The rows of a group lie close to one hidden flat surface of 8 dimensions, which may be shifted away from zero. Surfaces can cross.
Known rows, each followed by its group:
[ -2   5  -9 -14  -1  -6   8  -3   3  10 -14 -23  -7  -4 -24 -14 -32 -16
  30] => Q_224
[ -2 -12 -16   8 -27 -27 -42 -13  -4   5  -8 -17   1  15  19  19 -12  11
 -19] => Q_817
[-25  17  13  23  19  19  28  10  18  -6  19  28   2   6   4  21  20   1
 -16] => Q_979
[ -5  15 -18  -5   0 -15 -28 -22   4  33   3 -13  10   7  -7 -32 -34   5
 -31] => Q_268
[  1 -13  11   2  13   0  -1 -21 -20  -8 -25  13  15 -11  19   6  18   5
  -6] => Q_817
[ 27  15   8 -10  -1  -2  31  25   4 -26   4  23  -3   0 -26   2   1 -23
  50] => Q_979
[ -8  21  22   2  -9   2  11  -8 -12 -10 -21 -12  14  20 -29   0 -21 -18
 -23] => Q_838
[  0  23  10  -3 -18  -5 -10   6   1 -15  31 -11  10   6 -27 -34  -2   2
 -10] => Q_838
[  6 -19 -18  -3 -27 -28 -40  -5 -17   0 -12 -30  -6  14  11  17  -6  -4
 -12] => Q_817
[-22  -1  18  -5   3  10  13 -18 -11   2 -46 -15  13  11 -22  14 -23 -18
  -4] => Q_838
[ 15 -19 -20   3   6  -5  -6  10 -13  20  13 -31 -24   1  21  12  22 -10
 -31] => Q_268
[ 34  24  -2   7   5  -4  21   0  -5   3   1   3   1  -8  -2 -24  -5  -5
  -6] => Q_268
[  8 -19   3 -10  -4  -5  -7  -9 -30 -11 -12 -31   0 -12   0 -11  13  -5
   4] => Q_979
[-13  16   0   0   2 -20  -5 -27  -2  -4 -29  11  24   7 -13   1 -30  -9
  10] => Q_979
[-49  -2  -2  -1  -2  -8 -30 -24   2   2   6 -23  14  -2  -3 -16  -7  15
  -5] => Q_268
[ -2  22  23  -7 -16  12  -1   9   7 -17  20  15  13   6 -30 -28  -7  10
   2] => Q_838
[ 26  28  -3   9   8 -21   7  -1 -18  -3  22  -5   5   0  -6 -29  11 -15
 -28] => Q_224
[-23 -31  11 -14 -12  17  -8 -12   5 -15 -19  -6   5 -26   4  -6  -5  27
  55] => Q_224
[ -5  11  -8   1   8   4  13  19  21  14  -2  18  -9  26 -12  34 -18 -22
  -3] => Q_268
[-33  21   6  24 -14   4 -10  -5  30  -2  23  13   9   4   9  -2  -8  33
 -14] => Q_979
[ 10 -35  -2 -11  -9   1 -10  -5 -11  -9 -12  -8  -8 -25  19  -3  12  17
  38] => Q_979
[ 14   0   7  -9  -8  -3  13  20 -15 -12  -3 -24 -12  20 -25  17   1 -33
  -5] => Q_817
[ 22  12 -17  -7  26 -22  11  -3 -14   0  -1   2   1  -7 -10 -11   7 -31
  15] => Q_224
[ 21   7   9  17   6 -10  19 -10 -14 -17 -29  23  11   4  15  24   8  -8
  -4] => Q_817
[ 19  -2  -4 -14  26 -11  11  10 -22 -14  19  -1  -3 -15 -10 -18  32 -25
  20] => Q_838
[ 21  -9  14  -2  -7  23  17 -27 -12   9 -38  -8   4 -37  15 -39 -17  29
  12] => Q_817
[ 20  24  -1  23  -1  -4  26  19   4  -3  15   2 -12   6   3  10   9 -11
 -18] => Q_224
[-23  27  -2  14   0   0  -5 -10  29  11   3  32  14  15  -1   6 -24  12
 -15] => Q_817
[-16 -17   0  -5 -17  10   4   1   9  -3 -12 -31 -13 -13  -2   4 -17  10
  38] => Q_224
[  7 -14  -2   9 -11  11   6   8   6   6  -7  -7 -17  -3  22  17   4  12
  -2] => Q_979
[ 19  27   7  31 -22  -4  27   0   0  -4 -13 -26  -8   3   2   1 -18   0
 -17] => Q_979
[-33  -5 -19 -10  13  -6 -12 -12  15  18  -5 -17  -1   1 -11   2 -21  -9
  13] => Q_838
[  1  18   0  12   5  -1  14  -2  17 -18  18  19   5 -31   1 -29   3  22
  47] => Q_979
[ 12  14 -31   8  30 -12   0   8  16  36  26  21 -12   8  16   5   6 -12
 -24] => Q_268
[-28 -10 -16  -6  13  -4 -30 -11   9  24  10   0   4  -2  10  -4  -1  11
 -15] => Q_268
[ -5 -20 -24  -8  19   5 -12 -11   6  43 -19   2  -8   0  23  12 -13   1
 -15] => Q_838
[  8 -27 -14  -1   7  -3   0 -10 -17   3  -1 -33 -12 -39  24 -24  20  12
  21] => Q_224
[ 42   8  -2 -38   9   2  -8  19 -10   3  33  23   3  -6 -31 -53   7 -14
   8] => Q_838
[ 10  34   3  21  16   2  40   4   2  -3  13  -5  -1  -8  -7 -15   6 -13
 -12] => Q_979
[  8  14  11  11 -22  -9  21  16   1 -40  -4   3  -3   9 -13  25   1 -13
  39] => Q_224
[  4   9  20  12  -3  -2  -3 -13 -24  -7  -3  -1  16   8   4  -5  16   0
 -53] => Q_838
[ 23  23 -15  -8  25 -13   7  -1  -3  14   9  21   7   2 -13 -20  -6 -23
  -9] => Q_268
[  0 -30  17  -2  -8  29   1  -1  -4  -4  -6   6  -3 -22  22  -4  18  31
   4] => Q_838
[  1  18  11  15  13   4  41   4   4 -22  -5  12   3 -13  -6   5   7  -9
  31] => Q_268
[  5  -5   2  -6   6   3  24  13   4  -9 -14  10  -9   5 -12  27  -3 -21
  37] => Q_224
[-13  11 -22  10 -14 -32  -9  -2   8 -16  10 -28  -5  -4  -3   3 -10  -6
  37] => Q_224
[-34 -13   1  11  -2  -5 -34  -9  11  -2   4  26  13  17  23  37  11  19
 -19] => Q_817
[-18   3 -14  32  15  -5  32   6   7   3   1 -35 -23  -6  18  32  12 -14
   2] => Q_268
[-14  -5  -9  -1  22  -2 -11 -28  -4  17  -3  -5  11 -26  17 -32   3  16
  -2] => Q_817
[ -5 -10   9   6   4 -16 -20 -26 -27 -14 -24  14  24   5  20  16  17   1
 -21] => Q_817

New rows, each followed by its group:
[ 10 -11 -12  35  -5 -17   5   5   3 -13  -3  11 -13   2  45  54  27   9
   3] => Q_817
[ 29 -16  12  -9   8   7  31   8 -29 -24 -17  -5  -6 -18   1   2  27 -17
  29] => Q_224
[-15  49 -14  35  15 -15  30  -5  26   5  12   1   1   0  -3   1 -18 -10
   0] => Q_268
[ -5   6  29  15 -29   2   9   4 -10 -47  -2  -8   9  -4  -4   7  11  13
  19] => Q_979
[ -2 -12 -17 -11  15  -3 -11   8   5  22   4   3  -9  14   2  16   1 -13
 -13] => Q_268
[ 14 -14  11   4 -47  11  -1  28   7 -18   2 -15 -21  13   4  29   2  11
   5] => Q_979
[ 12   8  18   9 -46  -4  -7  11  -1 -15 -24   0   2  36 -12  34 -27   0
 -16] => Q_817
[-15 -49  29 -27  -5  23 -22  -8 -28 -11 -27   2  13   1   6  17  23   9
  -6] => Q_817
[-16 -10  15   2  24   6  15 -12 -12 -11 -22  16  12   2   4  26  18 -13
  -1] => Q_979
[  2  22  -4  49 -19 -15  14  16  21 -20  17   6 -12  16  25  47  14   6
 -14] => Q_817
[ 18   1   6   5 -16   8  14   1  -6   0 -16 -20  -7  -8  -2 -10 -12   5
   4] => Q_817
[ 23  13 -11  22   2   3  27  17  11  10   5   1 -20   3  15  18   2  -5
 -13] => Q_268
[ 14 -13  29 -14   2  20  12  13 -23 -17 -10  12   5   6 -10   7  22 -11
 -11] => Q_224
[  4   8 -10  -1  10  -8   6   4   2  -2   1   8  -1   0  -6   1   0 -13
  16] => Q_224
[ 28  -2   9  -1 -12   2  -6   0 -19 -10  11  -5   3 -16   7 -29  19  15
 -12] => Q_268
[ 19  23  42   2 -26  14   7   2 -23 -29   0   0  19  12 -28 -26   4   2
 -36] => Q_838
[ 22  -8  -3 -13 -15  15  15   4   6  17 -28 -12 -14  -5  -4  -6 -33   3
  20] => Q_817
[ 24 -12 -13  16  -7  -3  18   9 -19   2   6 -66 -33 -24  22 -11  19   0
  -4] => Q_224
[ -1   5  18   1 -14  -1  17  23 -14 -30   4 -22  -7  17 -26  19  11 -25
   1] => Q_268
[  8  -3 -19   9  -5 -40  -9   6 -28 -22  18 -50 -12   0   1   5  24 -26
   5] => Q_224
[-15  15 -23  37  21 -10  30  -3  15  11   7 -24 -17 -12  22  17   5  -8
  -3] => Q_268
[-13 -32 -23  -5   7   5 -25 -15  19  38 -25  15  -8  -3  35  26 -17  21
   2] => Q_979
[ -3 -14   6 -18  16 -23 -20 -14 -27 -35  -2  23  25 -12  -7  -7  27  -7
  35] => Q_224
[  1   9 -28   5  30  -1  22   9  24  23  13   8 -17 -12   4   2  -7 -12
  20] => Q_817
[ 44  29   7  23   1   0  39   7  -9 -15   9   8  -3 -19   9 -23  17   1
  -4] => Q_224
[ -7  29   7  22  -5 -27 -15 -29 -13 -11 -11  14  31  17   4  -1  -7   1
 -38] => Q_817
[ 13 -20  -1 -21  18  13   9   3 -21  18  -9 -19  -9  -7  -4 -12  10 -20
 -14] => Q_224
[ 10  -5  41   7 -22  27  20  -6 -21 -25 -24  -9  10  -9   0 -10   8  18
 -11] => Q_817
[ 26   1 -16   2   1  -7  13 -11  10  -1 -15  11  -4 -34  16 -18 -13  17
  56] => Q_979
[-5 18 -7 -1 29 -5 -1 -6 21  5 11 66 20  3  2  0 -1  5 10] => Q_224
[ -8  36 -18  14  19 -26 -16 -16   5   5  40   2  15 -10   0 -43   7   5
 -22] => Q_268
[ 19  -4  -1   3  -4 -20   1  -4 -31 -13 -12 -28  -2   2   3   5  13 -18
  -9] => Q_817
[-18   0  -5  -4  10   3 -21  -2  15   2  34  27   9  -9   7 -18  17  23
   2] => Q_838
[  3  10 -27   6   4 -50 -12   2 -17 -16  16 -32  -6   6  -8   7  10 -35
  15] => Q_224
[ -3  -1  28  12 -34  12  11  22   3 -33  -7   1  -6  23  -7  41   6   1
   1] => Q_979
[ 21 -13   4  -8   8  16  19  14  -2  -5   3  14 -10 -16   4  -5  17   0
  26] => Q_838
[  2  -1   7   8  11  29  33  -2  12  11  -4   3  -8 -29  11 -16   1  19
  15] => Q_817
[ -3  25  -7  35  16 -13  38  14   3 -17  23 -14 -13  -7   6  13  26 -18
   4] => Q_268
[-27  10   8  14  -5  -1   4 -10   5 -15   5 -10   9  -9  -2  -6   1  12
   9] => Q_268
[  2   8 -15   8   6 -23 -13 -16   4   7 -16  25  11  15  10  24 -13  -6
  -8] => Q_817
[  1   2 -10   6  40  15  31  12  14  22   6  24 -12  -6  10  11  14 -13
  -4] => Q_979
[-13   1   4  17 -25   7  -5   0  15  -4  12 -17  -6 -10  11  -6  -4  30
   3] => Q_224
[ 13  25 -21   7  29 -14   8 -24   5  26  -2  11   9 -19   7 -36 -14   0
  -3] => Q_268
[ 24  21  13 -16   1   4   0  -7 -14  21 -26  12  16  31 -29 -12 -34 -23
 -49] => Q_838
[ 16  24 -13  24 -10  -8  19   7   9   1  12 -22 -17  -6   8  -7  -4   2
   0] => Q_224
[ 21 -28  -8  21 -29   0   1   0  -1  -4 -17 -21 -22 -20  48  23   8  30
  13] => Q_817
[ -4  25 -11  18  20 -15   4  -8   4  18  -1  13   7  22   4  17  -7 -18
 -43] => Q_838
[  6 -12   3  13  -6   0  21  -4 -22  -2 -27 -49 -16  -4  10  19   3 -14
 -10] => Q_838
[ -2  -5  21  -3 -35  25   4   8  -2  -6   2 -42  -9  -6 -11 -21  -9  22
  -6] => Q_817
[-15  27 -12  20 -17 -21 -28 -21  14  13   9  -7  12   9   7 -13 -28  18
 -28] => Q_817
[-23  -2  12  -8   1  -9 -16  -7 -19 -26  15 -21  14  -6 -16 -20  19  -3
   5] => Q_268
[  4  25 -15  -6  17 -25  -5 -12   1  14 -11  11  12  18 -17  -1 -23 -29
  -9] => Q_817
[-14   0  31   3 -28  15 -13   9  -1 -21  14   6   9  19  -6   5  13  19
 -33] => Q_224
[-28  -1  11  -2  37   1   9 -19 -16  -1 -25  17  21  12  -5  24   9 -25
 -13] => Q_979
[ 37  21  12  14 -14   7  40  20  -6  -5 -12 -10 -14  12 -12   8 -11 -18
 -15] => Q_838
[ 32  -8 -12  14   7  -1  17   9 -12   7   6 -17 -22 -16  26   0  28  -3
 -14] => Q_268
[ 12  22 -25  17  23 -15   9  13   9  24  28   5 -13  13   8   9   8 -20
 -37] => Q_224
[ -4   3  -6  24  13   9  26  17  20  -1  13  12 -16  -7  20  24  20   3
  11] => Q_817
[ 20  27 -29  18  21 -21  -4   1   8  25  37   8  -6  -4  17 -24  10  -3
 -37] => Q_268
[ -1  -6   2 -20 -19  14 -12  12  15  -1  23  -7  -4 -11 -17 -35 -12  23
  24] => Q_838
[-12  18   0  -3  30 -11  24  -7  -4 -12  -4   7   9  -5 -22  -3   3 -28
  25] => Q_268
[ -7  25 -11  19  -4 -24 -30 -20   2  -5  36   1  19 -13  12 -42   7  31
 -20] => Q_224
[ 13  -6  17   3   6  -3 -17 -14 -29 -30  19  23  24 -21  19 -29  46  21
 -10] => Q_224
[ 29   5 -18  13  10   4  28  -4  20   4   5  13 -15 -50  31 -31   1  28
  53] => Q_979
[ 11  18 -18   3  26 -12  25   3   0  17  -8  -4  -8   8 -10   7 -11 -36
  -2] => Q_268
[-33 -10  25  10 -25  11  -3   1  -3 -32   1 -27   3  -7  -1   7  14  19
  12] => Q_268
[ 16  12 -18   3  21 -33   4 -19  -9 -23   3  24  14 -33   9 -25  13   2
  57] => Q_224
[-15   7   8  -7  -8 -12 -11 -10  -1 -18 -14  14  20  10 -19   5 -19  -5
  23] => Q_979
[-12   8   7  -7 -17 -17  -9   6  -7 -31  -2  -4  10  16 -27  11  -6 -18
  25] => Q_224
[ -3  -2   0 -22  14   1 -11  -4  -5   4  11  12  10  -4 -16 -26   4  -4
   5] => Q_838
[ -7   8 -19  12 -12 -33  -5   2   4 -15  11 -30  -9  -1  -2  10  -3  -9
  31] => Q_224
